The rows are grouped in 4 different ways at once. Each group adds its own fixed numbers to the row, and there is some noise. The rows also spread widely along 12 directions, which tell nothing about the answers.
In the rows, 128 means zero.
Known rows, each followed by its group in each grouping:
[119 153 106 113 145 129 144 167 111 120 127  66 129 114 179  94  92 134
 132 110 124 112  99 155 165 175 137 115 146 134 115 116 130] | k_660 k_350 (3) k_510
[106 177 177 125 124 168  99 146  99  49 111 171 110  76 101 108  49 120
 154 128 167 151 108 142 160 173 170 119 126 103 164 148 143] | k_418 k_55 (1) k_589
[ 83 173 138 140  76 108 133 149 135 108  60 130 143 171 108 128  64 103
 133 145 118 179 143 133  74 110 130 127 146 124 105 197  90] | k_402 k_350 (2) k_589
[178 130 151 152 202 153 121 147  67  71 146 179 137  39 113 128 138 118
 177 123 197 152  98  67 152 157 123 150 100 120 150  50 134] | k_660 k_306 (4) k_510
[150 147 109 142  89 143  87 130 106 147 168  99 136 139 124 159 125 152
  91 105 130 113 151 142 101  84 189 133 131 148 124 103 168] | k_346 k_273 (2) k_748
[126 153 116  98 114 142 149 111 136 140 101 109 150 128 173 118 135 104
 129 127 136 133 162 147 122 158 177 118 134 154 106 122 137] | k_793 k_306 (4) k_748
[158 142 100 167 105 112 161 104 140 105 104 105 134 135 110 151 131 131
  84 128 125 146 142  88  80 130 132 149 125 130 120  94 139] | k_346 k_273 (1) k_748
[161 148  96 100  79 129  74 121 142 135 101 131 140 145 155 127  78  90
 153 142 124 100 162 166 127  93 175 138 138 137 143 109 180] | k_793 k_55 (0) k_589
[186 109  67 146 136 120 133 121 152 112 106  70 149 123 147 131  97 123
 134 145 128 104 106 115 116 152 125 147 127 130 146  55 158] | k_402 k_55 (3) k_589
[145  84 135 143 151  97 154 107  91 125 166 105 164 100 103 150 126 195
 122 146 140  95  89  89 139 119 110 184  95 106 142 128 134] | k_418 k_273 (0) k_589
[102 120 136 159  88 156  97 116 100 136  91 122 153 138 110 172 114  83
 104 125 181 109 153 133 118 135 158 127 133 140  80 123 173] | k_660 k_55 (1) k_748
[118  92 140 133 154 127 162 100  97 143 144 107 168  91 115 149 135 154
 107 126 180  89 119  97 172 169 114 158 120 112 137 121 154] | k_346 k_350 (2) k_589
[105 178 146 155  87  81 148 157  77  56 106 105 127  82 131 106  47 155
 104 117 126 134  99 110 160 122  88 182 119  83  98 158 112] | k_346 k_55 (4) k_589
[100 152 161 130 172 133 108 148 123  93 114 160 117 108 124 114 104 105
 166 149 133 158  76 151 121 138 113 128 134  98 110 139 101] | k_346 k_55 (2) k_589
[119 122 133 184 104 137  75 100 108 135  96 149 114 117 123 161 117  85
  94 135 147  97 110 135 143 101  99 164 119 102  50 118 179] | k_402 k_350 (4) k_748
[139 158 122 127  96  94 135 174  57  98 112 130 180  92 120 137  98 102
 156 114 181 153 170  87 136  89 127 168 130 134 142 112 120] | k_346 k_55 (1) k_589
[113 180 108 140  82 130  65 200 100 121  87 127 110 133 143 132  52  83
 150 113 125 126 131 179 131  73 142 116 157 135  91 133 141] | k_418 k_350 (4) k_510
[144 169 135  88 107 126 153 129 111  88 124 157 131 104 117 106  87 130
 142 120 143 138 163 122 141 140 171 129 136 126 189 149 140] | k_793 k_55 (0) k_510
[114 155 148 110 140 147 103  93 155 121 123 150 107 145 144 111 136 107
 141 159  94 136 101 175  98 133 163 121 132 112 106 150 132] | k_346 k_55 (1) k_748
[154 121 137 161 120 142 101 106 134  93  80  93 158 131 147 131 107 128
 137 157 147 133 128 107  93 174 160 155 103 128  87  84 129] | k_793 k_55 (0) k_589
[148 150  98 113  86 124 122  96 155 132 118  89 120 145 178 112  99 149
 100 142  79  90 123 162 119 128 159 143 122 123 122 127 159] | k_346 k_306 (0) k_748
[ 69 166 145 124  83 124 143 161  75 144 144  77 175 146 129 142 123 144
  99  97 138 158 163 123 116  97 178 135 126 152  73 170  96] | k_660 k_306 (3) k_589
[107 131 131 159 160 138  95 175 102 103 123  73 133 120 155 126 115 124
 145 134 134 130  60 158 109 152 123 122 125 125  61  93 102] | k_346 k_55 (3) k_748
[170 121 130 163 171 161 121 138 141  51 162 112 115 119  59 135  76 196
 135 153 131 149  52 112  76 182 174 119 110 110 209  93 125] | k_418 k_55 (3) k_589
[131 166 130 122  84  74 140 124 101  99 106 153 154 117 131 116  94 109
 143 146 117 150 159  95 126  71 113 193 121 108 126 165 114] | k_402 k_55 (3) k_589
[129 128 123 142 157 121 115 132 127 145 130 147 131 139 119 150 134 100
 136 136 127 134  98 139 111  91 113 131 134 118 101 119 125] | k_660 k_350 (4) k_589
[ 90 168 133 129  73  97 156 124 101 112 111 135 123 113 112 128  84 116
  79 110 132 123 148 122 161  88 110 161 138 101 117 183 148] | k_402 k_55 (1) k_589
[ 82 139 156  97 118 147 124  70 125 187 148 127 143 148 163 135 192 103
  98 134 116 109 156 170 129  99 190 136 132 134  55 174 145] | k_418 k_55 (1) k_748
[115 159 101 109 104 111 110 179  85 109 122 138 113  89 139 117  54 114
 142 109 140  90 109 175 190 105 106 125 153 113 160 134 166] | k_346 k_350 (0) k_748
[144 120  98 138 154 122 129 148 122 134 128  97 154 128 127 150 128 123
 137 122 144 136 120 123 109 121 128 130 127 143 118  85 128] | k_402 k_273 (0) k_589
[ 33 167 168 127 124 136 184 158  42 140 167 145 145 101  80 165 168  98
  69  62 193 161 168 121 161 105 138 112 150 134  80 175 113] | k_660 k_55 (1) k_748
[ 99 160 140  82  91 114 179 137  86 122 138 122 177 120 124 122 114 145
 136 122 146 143 168 128 128 128 181 135 138 144 158 199 112] | k_418 k_55 (4) k_748

New rows, each followed by its group in each grouping:
[116 122 129 105 136 130 132 125  98 146 179 110 150 140 123 141 142 148
 131 131 127 117 114 148 117 112 165 126 130 141 142 145 134] | k_660 k_55 (3) k_748
[153 150 131 107 120 141 104 122 109 107 123 166 150 115 124 131 113 103
 170 144 152 140 145 137 107 131 176 132 128 133 166 125 143] | k_346 k_55 (4) k_748
[123 146 129 137 112 123 139 132 115 104 132 112 122 119 118 127  90 164
 113 141 112 125  98 134 111 128 148 138 119 116 133 155 127] | k_418 k_306 (4) k_748
[130 119 141 129 168 132 122 144 105 110 135 124 154 119 117 132 112 139
 174 147 148 142  88 119 126 153 134 137 119 126 141 117 112] | k_660 k_350 (3) k_589
[116 166 131 182 130 138 145 125 139  91 121 150  99 121  61 165 105 117
  74 103 145 173 115 112  99 123 124 121 132 107 114 123 134] | k_402 k_273 (4) k_589
[165 127 150 114 118 160  93 113  82 101 145 158 145  78 119 125 103 133
 152 126 188 104 153 104 159 138 181 152 117 129 176 109 178] | k_793 k_55 (2) k_510
[136 138 158 118 145 154  93 145  94  74 131 124 144  88 116 115  76 150
 179 140 159 135  93 136 129 173 169 132 117 119 169 117 131] | k_346 k_55 (1) k_589
[134 155 151 184 145 119 123 150  76  89 127 136 121  82 137 133 145 112
 111 111 145 152 113  90 130 100 110 171 110 108  46  92 105] | k_418 k_55 (4) k_510
[111 142 123 164 141 103 118 142 132 125 110 175 115 144  84 165 131  74
 120 136 127 158 115 125  87  52  84 140 136 104  87 125 118] | k_402 k_55 (0) k_589
[129 145 108 109 177 124 145 127 131 149 170 198  93  91 115 138 143  87
 115 109 140 112 118 145 189  76  99 129 152 101 165 112 173] | k_418 k_350 (2) k_589
[ 61 135 126 164 101 116 109 171 102 160  93 129 139 159 105 175 105  60
 102 115 154 135 136 153 110  60 100 123 156 127  47 151 129] | k_660 k_55 (2) k_589
[138 142 103  83 129 128 157 100 142 141 157 119 119 119 162 107 133 139
 114 132  99  91 120 168 155 123 161 129 142 119 164 139 168] | k_418 k_55 (1) k_748
[107 152 105 131 136 115  97 187 119 120 105 127 111 132 145 125  92  99
 157 135 110 133  86 179 108  93 105 106 142 124  97 119 115] | k_346 k_306 (0) k_748
[141 137 119 148 132 115  71 157  97 140 113 163 148 135 128 153 123  76
 172 139 145 146 130 129 110  56 120 146 130 134  91  93 123] | k_660 k_350 (0) k_589
[ 83 126 123 120 124 102 106 202  40 129 170  82 150 103 129 131  81 164
 142 110 142  94  73 161 173  86 105 135 134 131 126 162 126] | k_402 k_350 (3) k_748
[157 106  95 112 139  97 137 139 119 128 141 102 155 128 126 130  92 165
 158 144 126  92  97 132 139 114 118 146 129 125 179 116 140] | k_793 k_350 (0) k_589
[126 164 116 176  78 122 114 153 110 103  63 104 145 138 137 149 102  81
 112 126 145 162 153 118  75 122 136 136 133 137  58 101 112] | k_346 k_55 (4) k_748
[127 147 128  73 116 120 161  93 105 182 183 135 156 131 152 127 172 133
 102 108 121 108 181 131 153  80 181 145 142 137 143 164 156] | k_660 k_55 (2) k_510
[152 144 104 100  87 155  92  89 176 149 132  79 135 180 156 127 102 141
 114 149  84 104 139 175  89 131 217 128 136 136 134 128 161] | k_346 k_55 (3) k_589
[142 145 108 114 112 113 165 133 105 121 106 120 171 119 122 134 118 113
 139 122 157 144 166  98 131 125 141 145 137 142 159 124 130] | k_402 k_350 (1) k_589
[143 172  67 140 101 128 150 142 178 135  76  90 119 162 157 132 110  81
  95 111 104 151 159 141  80 119 148 103 156 146  91  97 135] | k_402 k_306 (4) k_510
[128 113  89 121 198 109 166 145 128 135 117 127 136 101 148 131 148  83
 159 133 146 123  85 150 140 143  76 115 148 122 121  91 129] | k_402 k_55 (4) k_748
[107 126 128 142 144 142  94 162  91 137 191  92 124 110 108 153 108 158
  93  99 145  97  86 156 147  95 141 122 132 113 120 111 156] | k_346 k_55 (2) k_589
[111 113 116 139 171 141 151 143 121 121 142  97 121 118 120 141 113 135
 113 120 144 108  64 162 129 171 120  93 143 116 124 116 142] | k_660 k_55 (4) k_748
[146 166  91 118 104 105 161 145 134 114 107 150 120 138  97 134  90 102
 126 107 134 150 170 122 115  99 134 115 154 137 170 131 144] | k_793 k_273 (0) k_510
[115 151 160 130 139 155  85 141  82 108 182 131 112  93 125 127 121 166
 120 117 132 114  90 156 140 114 164 132 109 114 120 125 140] | k_346 k_306 (0) k_748
[134  94 124 116 151 135 189  64 149 118 139  78 148 115 137 117 122 190
 105 159 121  90  91 122 134 221 149 147 111 114 158 143 151] | k_418 k_273 (3) k_748
[125 148 117 162 104 118 136 124 133 101  89 141 134 144  94 150  88  91
 115 137 137 151 138 109  97 117 127 143 133 114 119 125 131] | k_660 k_55 (3) k_589
[144 110 116 111 149 119 126 109 101 148 158 118 138  93 172 119 139 143
 139 138 123  75  90 148 175 119 121 163 119 117 119 119 160] | k_418 k_350 (4) k_748
[173 104  77 124 106  91 159 106 123 147 145  93 162 132 129 151 111 149
  99 124 129  80 141 108 139  95 128 164 128 124 168 100 173] | k_660 k_55 (0) k_589
[198 145 110 158 124 140 108 132  97  89 150  90 124  90 149 123  95 164
 111 106 134 105 104 103 151 143 155 155 111 125 144  59 170] | k_660 k_350 (4) k_510
[117 120 127 159 119 110 156 108 103 139 141 117 143 134  94 163 157 141
  83 127 131 125 127 100 110  97 116 154 121 121 104 142 133] | k_402 k_350 (1) k_748
[117 118 137 134 106 138 101 119 113 125 142  67 140 142 140 132  95 179
 117 147 113  86  79 168 107 142 168 133 117 132 103 151 143] | k_793 k_55 (4) k_748
[102 111  95  94 176 124 129 160 134 164 110 185 129 126  96 155 104  66
 177 136 163 108 110 177 156 105  95  92 165 121 175 132 158] | k_418 k_350 (0) k_589
[ 94 173 154 120 121 141 154 113 127 114 123 166 135 144  97 136 122 103
 117 121 136 180 156 115 116 132 160 126 135 123 130 167 113] | k_660 k_350 (3) k_589
[131 113 145 128 108 130 133  91  96  99 128  79 161  96 166 105 105 180
 128 157 130  96 104 108 147 178 149 181  91 123 114 143 141] | k_402 k_306 (3) k_748
[117 150 113 129 122 122  77 148 147 125  86 126 126 170 155 125 108  83
 176 168  91 146 102 182  66 103 138 121 139 130  83 134 109] | k_346 k_55 (3) k_748
[136 111 128 137 174 135  91 134  99 146 143 109 160 123 163 137 171 116
 174 153 136 125  95 132 110 128 131 145 113 139  82  89 107] | k_346 k_350 (3) k_748
[132 117 136 105 146 126 144 128  91  98 156 126 155  91 111 121  99 164
 156 142 156 111  97 124 148 167 145 139 117 117 196 142 139] | k_346 k_55 (3) k_748
[ 60 136 138 129  83 128 125 142  90 132 101 125 144 126 106 151  82  89
 107 119 167 108 139 153 151 121 118 124 148 122 100 185 159] | k_402 k_55 (3) k_748
[142  88  94 103 164 111 149 103 154 167 170  65 136 133 150 131 113 189
 120 147  92  61  56 170 146 133 130 138 130 112 154 133 167] | k_418 k_273 (4) k_589
[136 111 131 129 155 127 114 105  98 169 159  90 168 126 169 148 177 120
 122 125 141 111 123 129 128 104 151 159 115 138  59  91 133] | k_660 k_55 (4) k_589
[149 132  86 126 159 111 154 146 148 115 131  68 126 140 168 104 127 154
 144 153  82 133  78 145  89 148 130 119 125 140 120  97 100] | k_793 k_306 (3) k_748
[ 95 145  94 129 104  78 184 158 117 154 121 114 152 138 118 151 117 104
  92 105 135 129 162 122 131  72 105 135 158 124 119 152 123] | k_418 k_55 (2) k_589
[ 89 147 152 128 110 134 127 169  96  80 122 111 148 131  84 129  38 159
 148 133 150 149  91 139 113 161 156 116 131 120 164 182 109] | k_660 k_55 (3) k_589
[ 71  78 119 155 130 110 151 136 126 154 118  41 163 182 102 163 119 174
  97 155 116 100  71 154  65 134 115 115 131 127  79 172 102] | k_402 k_55 (0) k_748
[100 157 126 138 131 122 148 135 138 138  95 117 130 153 150 124 147  93
 115 124 117 151 145 132 104 126 129 122 141 131  57 134  98] | k_793 k_350 (0) k_510
[112 115 123 185 101 156 108 104 152 105 102 110 115 146  67 172  65 125
  71 138 149 108  96 134 105 160 137 124 128 101 121 131 182] | k_402 k_55 (3) k_589
[103 169 103 178 120 113 108 208 104  90 109 108  93 130 102 146  50 117
 120 103 122 149  67 170 106 103  93  94 151 123  98 119 126] | k_660 k_273 (4) k_748
[ 70 175 152 107 157 151  51 154 130 155 138 170  87 151 165 119 152  61
 158 139  90 149  93 225 103  65 145  99 153 124  41 151 110] | k_346 k_55 (2) k_748
[146 116 128 129 141 120 128 133 127  80 153 150 126 121  59 134  60 177
 156 167 123 126  72 122 107 130 140 138 121 100 224 156 137] | k_418 k_55 (3) k_589
[116 125 147 138  83 119 109  90 115 123  82 142 152 145 123 143 111 115
 130 168 130 116 140 123 101 124 128 167 116 113  95 165 132] | k_346 k_350 (0) k_748
[201 136  79 125  92 103  96  68 170 137  56 112 142 130 217 110 110  74
 153 163  99  99 150 132 131 114 123 195 120 125  82  82 176] | k_402 k_273 (4) k_589
[171 121  80 131 127 126  92 119 111 155 107 138 146 100 169 152 143  50
 143 124 163  88 152 139 152  96 116 152 136 137  96  51 183] | k_346 k_55 (4) k_748
[156 116 100 166 144 135 107 155 156  99 101 134 114 150  95 145  82 134
 164 177 118 143  79 136  47 130 133 106 131 126 170 104 124] | k_418 k_306 (2) k_748
[142 128 118 101 192 131 106 111 149 147 126 145 129 123 170 112 156  93
 177 156 112 122  88 164 141 122 114 132 127 120 108 100 130] | k_402 k_350 (0) k_589
[ 98 126 129 154 134 147 158 105 122 123 105 128 138 117 106 157 138  87
  83 120 174 121 135 120 135 170 126 124 136 117  96 117 153] | k_346 k_55 (3) k_748
[135 129 170 138 157 153  64 102 112 102 175 170 112 108  98 134 115 158
 143 157 120 117  66 137 136 118 144 162  98  90 143 135 145] | k_346 k_350 (3) k_589
[116 148 161 107 167 147 117 116 110  98 166 167 117  99 108 115 121 129
 145 139 133 146  94 144 144 126 151 134 120 105 154 149 131] | k_402 k_55 (3) k_589
[ 64 162 143 134 110 158 141 105 154 149  72 150 127 158 104 160 142  47
  92 108 165 166 185 145 110 142 161  97 156 138  60 150 142] | k_793 k_273 (1) k_589
[130 151 139 157  59 178 109  70 105 134 123 102 137 122 130 162 132 122
  35  94 168  94 189 111 148 151 202 150 119 133  86 102 199] | k_346 k_350 (1) k_748
